The same things were measured in two ways. Each way mixes the same 12 hidden numbers, adds some noise and spreads widely along 6 directions of its own, which tell nothing about the thing.
Some things both ways: the first way, then the second way.
[ 14  21   7   2 -15  -1  33  -4  -1   7  13  -9  12   5 -17   7 -10   7
 -20 -18]
[  4   6   0  -3   3 -19  12   2 -11  14  -2  -6  27   5  -7  17  13   8
 -15  -3  -4]

[ -6  -5  -9  -8   2  -6 -10  27 -15  -1   5  11   4 -16   6 -25 -12   2
  -9 -15]
[ -2 -12   0   1  -6 -12   5  -8  10  13   8  10 -16  -2   7  21   1   4
   9   4  -3]

[  1  30  22 -13 -32 -12  37  -1  32  10  10  -5  23  13  16   5  -7  15
  12  -2]
[-12  -6  16  -4  -4  -2  -2 -24  15   0  -3  -8 -13  -2  14   2   1  16
   6  11  24]

[ -5 -22  -2  -2  -5   1 -12   0 -11   3   6   4  -6  -5  -3   0   5  -2
   5  -1]
[ 16   9   6   0   7 -31  22   2 -13 -21  -1  -6  13   5  -8  19   7 -22
 -12   0  -1]

[  7   2  -1 -16  -7   4   7  -8  -3  17   3  23  -5  11 -13   0   7  -2
  28  -7]
[ 19   5  -4  13   2  -9   3  13 -12 -23  -8   6 -15  -2  -7   6   1 -30
   5  -6 -23]

[-10 -22   3  14  -8   0 -18   8 -24   9  -3  19 -14  -2  16   8  -2   8
  24   5]
[  8  -2   8  -9   8   4   0 -23  -1   6   5 -11   1 -10 -29  10   6  13
 -19   3   5]

[ -5  -5  -3   7   9   6 -17   2   7   2  14  -8   5  14  27  -6  -4  20
   2  14]
[  0   4  12  14  -9 -13 -16  12   3 -26   1  -7 -10  -6  12  -5  14 -16
  21  -4  -3]

[ 10   4   4  -7   1  15   0  -2   1  14  -1 -11   5   9   2  17  -6  -8
  -6  -2]
[-14  15  17   5  -3  -7 -11  17  -9 -23  -1 -11  -4   0   5 -16  22   1
 -21   5  -3]

[ 31  14  -7   3   6  18   5 -16 -17  -6  -3  -5 -22 -18 -43  17  -5 -16
  -9 -14]
[ -2  -2 -13  -3   1  -4  17   2   6 -11 -10  11 -24  -1  11  13   0 -23
  20  -6  -8]

[ 16 -11  -5  11  -7 -23  -3   2  14  -8  -7  22  -9 -19   3   2   5   9
   5 -16]
[  6  11  -3  -9   8  -6  -5   6 -25 -24  -5 -19   0   3  -2 -17   6 -13
  -6  -5 -10]

[  0  24  13   7  -2  10  26  25  17  -2   2 -26  17   9  22  -4 -22   5
 -47 -25]
[ -5  -3 -12 -15  10  12   2   3 -19   3  -5  -5 -13   2  -8  -5 -14   2
  -3   0  -3]

[ -1 -10  -1  -4  -1 -18 -10   9  -3  -7  -2   8  -2 -21  -4   0   3 -11
  16  -9]
[ -3 -17  -6  -3 -13  11   1  -3  21   5  -6   5 -18   1  12  -6 -13 -12
  23  -3  -7]

[ -9  -4   1  -8 -16 -16  -5   2  -3   3  10   4   2   1  -3 -27  -1   0
  14  12]
[-13 -21 -14 -19  -4   4  -4 -18   0  -3  14   8   2  -5  12 -14 -24   0
   6 -10  22]

[  9  16   4  -2  -6  -7  14  -8   4   5   1  -1  -9  -9 -16   4  -3  -7
   5 -15]
[ -1  -2  -8 -14   1  -8 -17  20 -21 -21  13 -19   5  -4   3 -26   0 -10
 -12  -8  -4]

[ -6   1  -2 -11   2 -27   4  23 -10  -7   7  12  21  -6  -8  -5   0   2
   0 -27]
[ 22   0 -25  -8   3   9  14  -2   6  29  -8   9  20  11 -19   9  -6  -6
   6  -8 -17]

[ -3  13  -2   2 -11 -14  14  12  34  -8   5 -10  14   0  24   5 -10  24
 -20   1]
[ 15  12  21  13   2  10   5 -12   2   6  -8  -8  20   2 -16   9  22  10
  -7   6 -15]

[ 24 -20  30  39 -11  12 -11  18 -36  10 -10  28  -1   8  15  11   4 -15
  30 -21]
[ 16 -14  22   5   6  12  -1  -2  -5 -10 -15 -13   0   1 -18  12 -10 -10
 -13  -1 -37]

[-14  -7 -17 -16  -8 -20  -5   8  11 -10  10   8  -7  -6  -3 -10  -6  19
   2  14]
[ 17  15  -9  -3  25  17   4   2 -20  -6  -1 -14  22 -10 -35  -1   9  -8
 -13  -9  -9]

[-20  -8 -11   1  -1  -4 -12  23   6  -6  -3  23  -5  -8  32  -8   1  24
  19   3]
[ 14  -1  -7   1   2  -6   0  -5  -8 -16   8   9 -11  -5 -14   9  -6 -12
  15  -3   9]

[  0  -7  12  33   1  18   2  17   0  -5  13  -4   5  -3  35   2  -6   9
 -13 -11]
[ 10   2  10   0  12   8  20  15 -22 -27 -13 -22  -9 -11 -20  12   8 -15
   2  -2 -11]

[  2  -4  -2   8 -13  -5   1   3   0   9   0  15   1  -2   8  17  -1   2
  10   5]
[ -7  -5   4   4 -10   6   0  -9   4  -4 -14   5 -20  -8  -5  -2   1  -6
   9  -7  -6]

[ 15  17   6 -16   0   2  23   5  13   1   5   2  13   9 -12  -2  -8  -6
 -12 -25]
[ -6   9 -22   3   1  -4 -18  26 -19   2  -1   7  26   9 -10 -24  -1  -8
 -13 -17 -11]

[  6   7  -2 -19 -24 -22   2 -11   5  22  -6  16  -1   4 -19  -6  12  -3
  25  -1]
[ 20   1  12   9  -2  12   1   5  -7   2   1   3  15   6   0   1   8   2
 -21   4 -41]

[  3  -1 -11 -13  -8  -1   7   4   9   3  -5   4  -9 -18 -15   9  -3 -14
  -8  -3]
[  6   7 -12  -1  14   2  14  19 -20 -15 -10   1  -8  -5 -10   1  -8 -28
 -15  -7 -20]

[ -2   0  13   9   0  10   5 -10  -2  13  11 -10   9  24  12 -15  -1  -3
  11  11]
[ 16  -1  -5   3  11  -1  13   7 -10 -15   2   0  11  -7   5   7 -16 -22
   1  -5   1]

[  3 -11  -7 -10  -2   4  -8 -10 -14   7  -8   3 -10  -7 -14  11   1  -8
   2  -2]
[  4  17  17   5   5  -3   3   9 -15  -8   2 -16   9   1  -9  -2  26   7
 -25  10 -12]

[  4  20   5 -12 -19  -2   7  12   7   0  11  -2   2  -5   7  -5 -17  16
  -1   0]
[ -8 -10  10   9 -11 -29  -6 -12  17   5  10   7   6   3  13  18   6  -5
  22  -5   4]

[  9  12  10  19  -8  16  14   8   7   8  -1  11  -3  -1  16   7   0   8
  12 -15]
[-19 -11  -3 -10  -3  -1 -18  21 -19 -30   4  -8 -26  -9   6 -13  -9  -2
   5  -5  11]

[  1   5   5  -2 -11  -4   8   7  -3   3  -9  -4   0  -8  -4   3  -4 -12
  -4 -11]
[-15 -10  -2 -17  -4  -4  -8 -18   2  17  18   6  25   7  -1 -10 -10  30
 -35   4  24]

[ -7  -3 -12  -7   2   6  -7  16  12  -8   6  -5  -6 -16   0  -5  -2  -9
 -11   1]
[-10 -13 -17  -9  -5  -2   5   2   6 -17   3  20 -18  -3   6  -3 -18 -17
   4  -8  13]

[ -6   6  -8 -10   3  -8   6 -14   7  -2  -1  -9  -2   5 -24  -7   6 -15
   4   4]
[ 21   4  -9 -11  12  24   9  -1  -9 -14   4   0  10  -1  -2 -13 -15  -5
 -21   5   0]

Other things, the second way, with their names:
J_947: [ 11   3  14  11  -5 -10  11  24 -19 -22  -8 -10   9  10   2   6   6 -16
  14   0 -18]
J_832: [  5 -17  10  22 -27  -1   0   1   5  22   0  25  11   5  -4  13   2   9
  10  -5 -25]
J_473: [  6   5  17   3   7   1  10 -11   7  -8   6  -5 -15  -7  -5  18  20   6
 -10  15  -2]
J_349: [-12   9 -17 -13  12   8  -5  -5 -11  -6   6  -2  17  -8 -16 -19   8   2
 -22 -13  13]
J_775: [  2   9  -1   5   4 -12  -3  11 -14 -11   3  -4  16   7   0 -10   4 -15
  -6  -4  -9]
J_862: [ 19   3 -17 -12  19  12  19  -8 -17  -1  -5  -2  -6 -10 -10  12 -16  -8
   3  -1   6]
J_549: [ -4  10  -7  -4   2 -12 -12   5  -9  -8   5  -2   3  -3  -6 -14   2  -2
 -19  -2  12]
J_706: [-16   4   5   3  -4  -7 -12 -18   1  22  13   2  23   0  -8  -8  17  26
 -20   0  12]
J_687: [ 23   1  -5  10   0 -27   0  13 -16 -20  -4   3   1   9   1   3  -4 -37
  -2  -9 -33]
J_917: [  1   0   1   0  -9 -20 -14   3  -6 -10  25   3  26   5   7 -14  10   4
 -16  -2   5]
J_574: [  3   7  11  -4   6 -15  -2  -4   0  -6   4 -20   6  -3   7   1   9  -1
  -9   5   6]
J_30: [ 16   1 -18  -8   3  -6  11  -5 -19  -5  16  12  41   0 -10  -4  -3  -7
 -16 -14   5]
J_108: [  9   1  11 -11  21   5  17 -20 -20 -33 -13 -14 -26   3  -4  12 -11 -19
   2   7  -8]
J_502: [-10  -8   5 -16  -5   7   4  -5  -8 -29  -1  -3 -33  -3   4 -10  -1   4
 -12   7   7]
J_843: [-11 -23  23   9 -17  -8 -10   1   8 -11   2  -3 -28 -10   9   8  -1  -2
  10   1  -8]
J_532: [  4   2   0  -7  -6 -20  -1 -20   2  -7  -5  11 -25  13   5   2 -10  -5
 -13   9   0]
J_474: [ 16   3 -18  -1   2 -21   9  -6   5  12   5   7   9   0   5  11  -7 -10
   8  -1  14]
J_451: [-12   4  23   9 -14 -15 -26   6   2  -8   7 -15   0   4  14 -18  22   9
  -9   7  -8]
J_993: [ -7 -12 -13 -16   1  -4  10 -16   3   8  -4   7  -6   0   4   6 -16  -3
  -4  -6   7]
J_270: [  6  11  20  10  -4 -11   6   1 -10 -13   2  -7   4   4   1   3  20   4
 -11  11  -5]
J_567: [-11  -1   3   4 -13 -12   4 -11  11  -7   2  14 -17   5  23   4   2   4
  22   7  24]
J_536: [ -4   3  -4  19 -10 -25 -21  15   5   3   3  12  25  17   1  -8   0 -11
   7 -10  -3]
J_778: [  0  -2 -33 -23   5 -25  -1  -4 -17   5  12   3  26  13   8 -14 -24 -13
   1 -14  18]
J_73: [  0   2 -27  -4   0  18   4  13   2   1   3  15   8  -1 -10 -11   0  -5
   6 -10   6]
J_503: [  7   0  17 -11   3 -10   1 -10 -10 -26  11 -18  -2  -3  10  -4  -2   4
 -15  12  18]
J_60: [-28 -10 -12 -11  -7  -7 -15 -12   6  20  -4  -1 -13  -9  15 -18 -18   8
   3  -7  26]
J_187: [-12  -1  22   9 -25   4  -1  -3  19   7  -6   0  -3  20  20  -7  13  22
  21  17   8]
J_893: [  1  -2  -2  -7  -1  -6  -4   9 -13 -21   1 -11 -19   0  11  -8  -6 -17
  20  -2  -2]
J_596: [-16  -3   9  -4  -4   0  -7  -2  -3 -14  -5 -19 -31  -6  12 -17   0  -6
  12   4   6]
J_605: [ 17   3  17  -2   9  -7   9 -16   9  -1  -2 -14 -21  -8  -5  19  11   2
 -21  17  -8]
J_780: [ 13  -8  11  -7  11  -3  25 -12  -8 -20  -9  -9 -23 -17 -13  26  -4  -8
 -18   6   1]
J_21: [ 19  15  13   2   0 -33   6  -2  -7 -24   6  -7   0   7   8   8  12 -14
 -10  11   1]
J_159: [ -5  -1  -2 -11 -13  -9 -14 -11   2 -13   9   3 -23   9  17 -22   2   1
   0   7   5]
J_471: [ 15   0   1   0   1  21  12 -16  10   6   0   9  18   5   1  -3  -7   5
  -7   6   0]
J_186: [ 26  14  12  12   8  -2   9  16 -13 -19  -1 -22   5  -5   9   5  18 -18
  11   5 -21]
J_760: [  4  13 -24  -6  17   3   7   6  -5  10  -4  -5   3  -8  -2  -6   0 -11
  -9  -4   1]
J_533: [-12   9  16  12  -7 -25 -10 -10   8   4  -2  -3   9   3  -1   2  15   3
  -2   0   9]
J_573: [-15  -4 -20  -6 -13  10  -7  -7  18  15   2  22  -8   1   4 -15   0   6
   2  -6   8]
J_57: [ 15  11  -6  16   1  -1 -20  -2   7  16   9  12  24   5  -3  -9   3   1
  -6   0  -7]
J_553: [  3 -16  23  13 -20 -16 -22  -1  21  -4   0  -4 -16   4   9   7   3   0
  14   5 -13]
J_337: [ 18  12  26  18  -6 -14   9   4 -10 -10  -3 -10  -7   6   7  11  22  -7
   4  14 -25]
J_396: [-14  10  -1   4   1  17   5  -4  -8   2 -15  -3 -12 -11  -7 -11  10   5
   5  -3   6]

Some of these things the first way, each followed by its name:
[  2   5  14  18 -10  11   8  11  28   6   2  -8   3  -6  35   5   0   4
 -12 -17] -> J_502
[ -5  16   6 -17  -5 -16   7  27  -9   4  15   8  32   5   8 -24  -6   1
   4 -20] -> J_893
[ -1 -28 -13 -10   9  -1 -24   8   3 -15  -9  12 -10  -3   0  -8   2   5
  -1   0] -> J_536
[ 11  25   2   4   9   4  18 -19   6   2  10 -21   6  12  -6  -6 -10   6
 -14  -7] -> J_186
[  3 -15   1  -9 -10  -3 -17  17 -18  -9   5   4   3  11  -9 -29  -8  -2
 -11  -3] -> J_108
[  4 -18 -13  -2  13  -1 -14  17 -27 -13   1   6   5  -8  -7   1 -16  -9
 -17  -2] -> J_533
[  8  -4   5   6  -8 -15   6  14  35   4  -1  19  -2 -10  26 -10   2  11
  -2 -25] -> J_687
[  1   5   6  16  -6   6  22  22  -8   2  20   5  14  -5   6  -9 -10 -13
 -14 -19] -> J_780
[ 14  -4  -7  -1  18  29 -18  -5 -51   3  -7   1 -18  -6 -28   2 -10 -24
   4 -10] -> J_473
[  6  -5   0  12   7 -20  -2  13  -1 -12  -4   3   4 -13   4 -13  -7   2
 -14 -21] -> J_778
[ -5 -17   7   6  11   2 -11  13  -6  12   3   8  14  10  31  -2  -4   0
   5  -7] -> J_549
[  0 -19   8  -4  12   9 -19   8 -15   4  12 -10  17  24  14 -26  -9  -5
 -13  -6] -> J_775
[ 16 -14 -10  -2  20   4  -5 -26 -22   4  -1  -5 -17   0 -37  -1  -8 -16
  -2   1] -> J_760
[  4  -6   7  24   2  13 -10 -26  -9  15   2  -6 -10  16  10  -4   3   6
  13   9] -> J_30
[ 10  -2   3  12   4   8  -2   6  -2   0  -5  -4  -2  -5  20   2 -20   2
 -18  -7] -> J_706
[  5  16  -3  14  -8  11  18  -4   0  10 -11   2  -6  -1   1  15  -1   1
  -4  -7] -> J_832
[ -1 -14   6  12   6   2 -14  11 -16   3   3  10  -3  11   7   1   1   4
  11  -7] -> J_553
[  2   3   0 -18  13  -6  -6  24 -15   4  12  10  27  -1   5 -16  -7 -15
   1 -21] -> J_573
[  4  15   6  -4   5  -9  34   8  -6   8  16 -16  32  18  -8  -9 -27 -15
 -33 -10] -> J_60
[ -6 -36 -23   9  21 -11 -36  11 -20  -7 -11  12  -3 -15  12 -16   3   3
 -12  -3] -> J_337
[  2  -4  12   8   4   3   0   2  -9  17   1   0   2   5  11   5  -8  -7
   4 -14] -> J_605
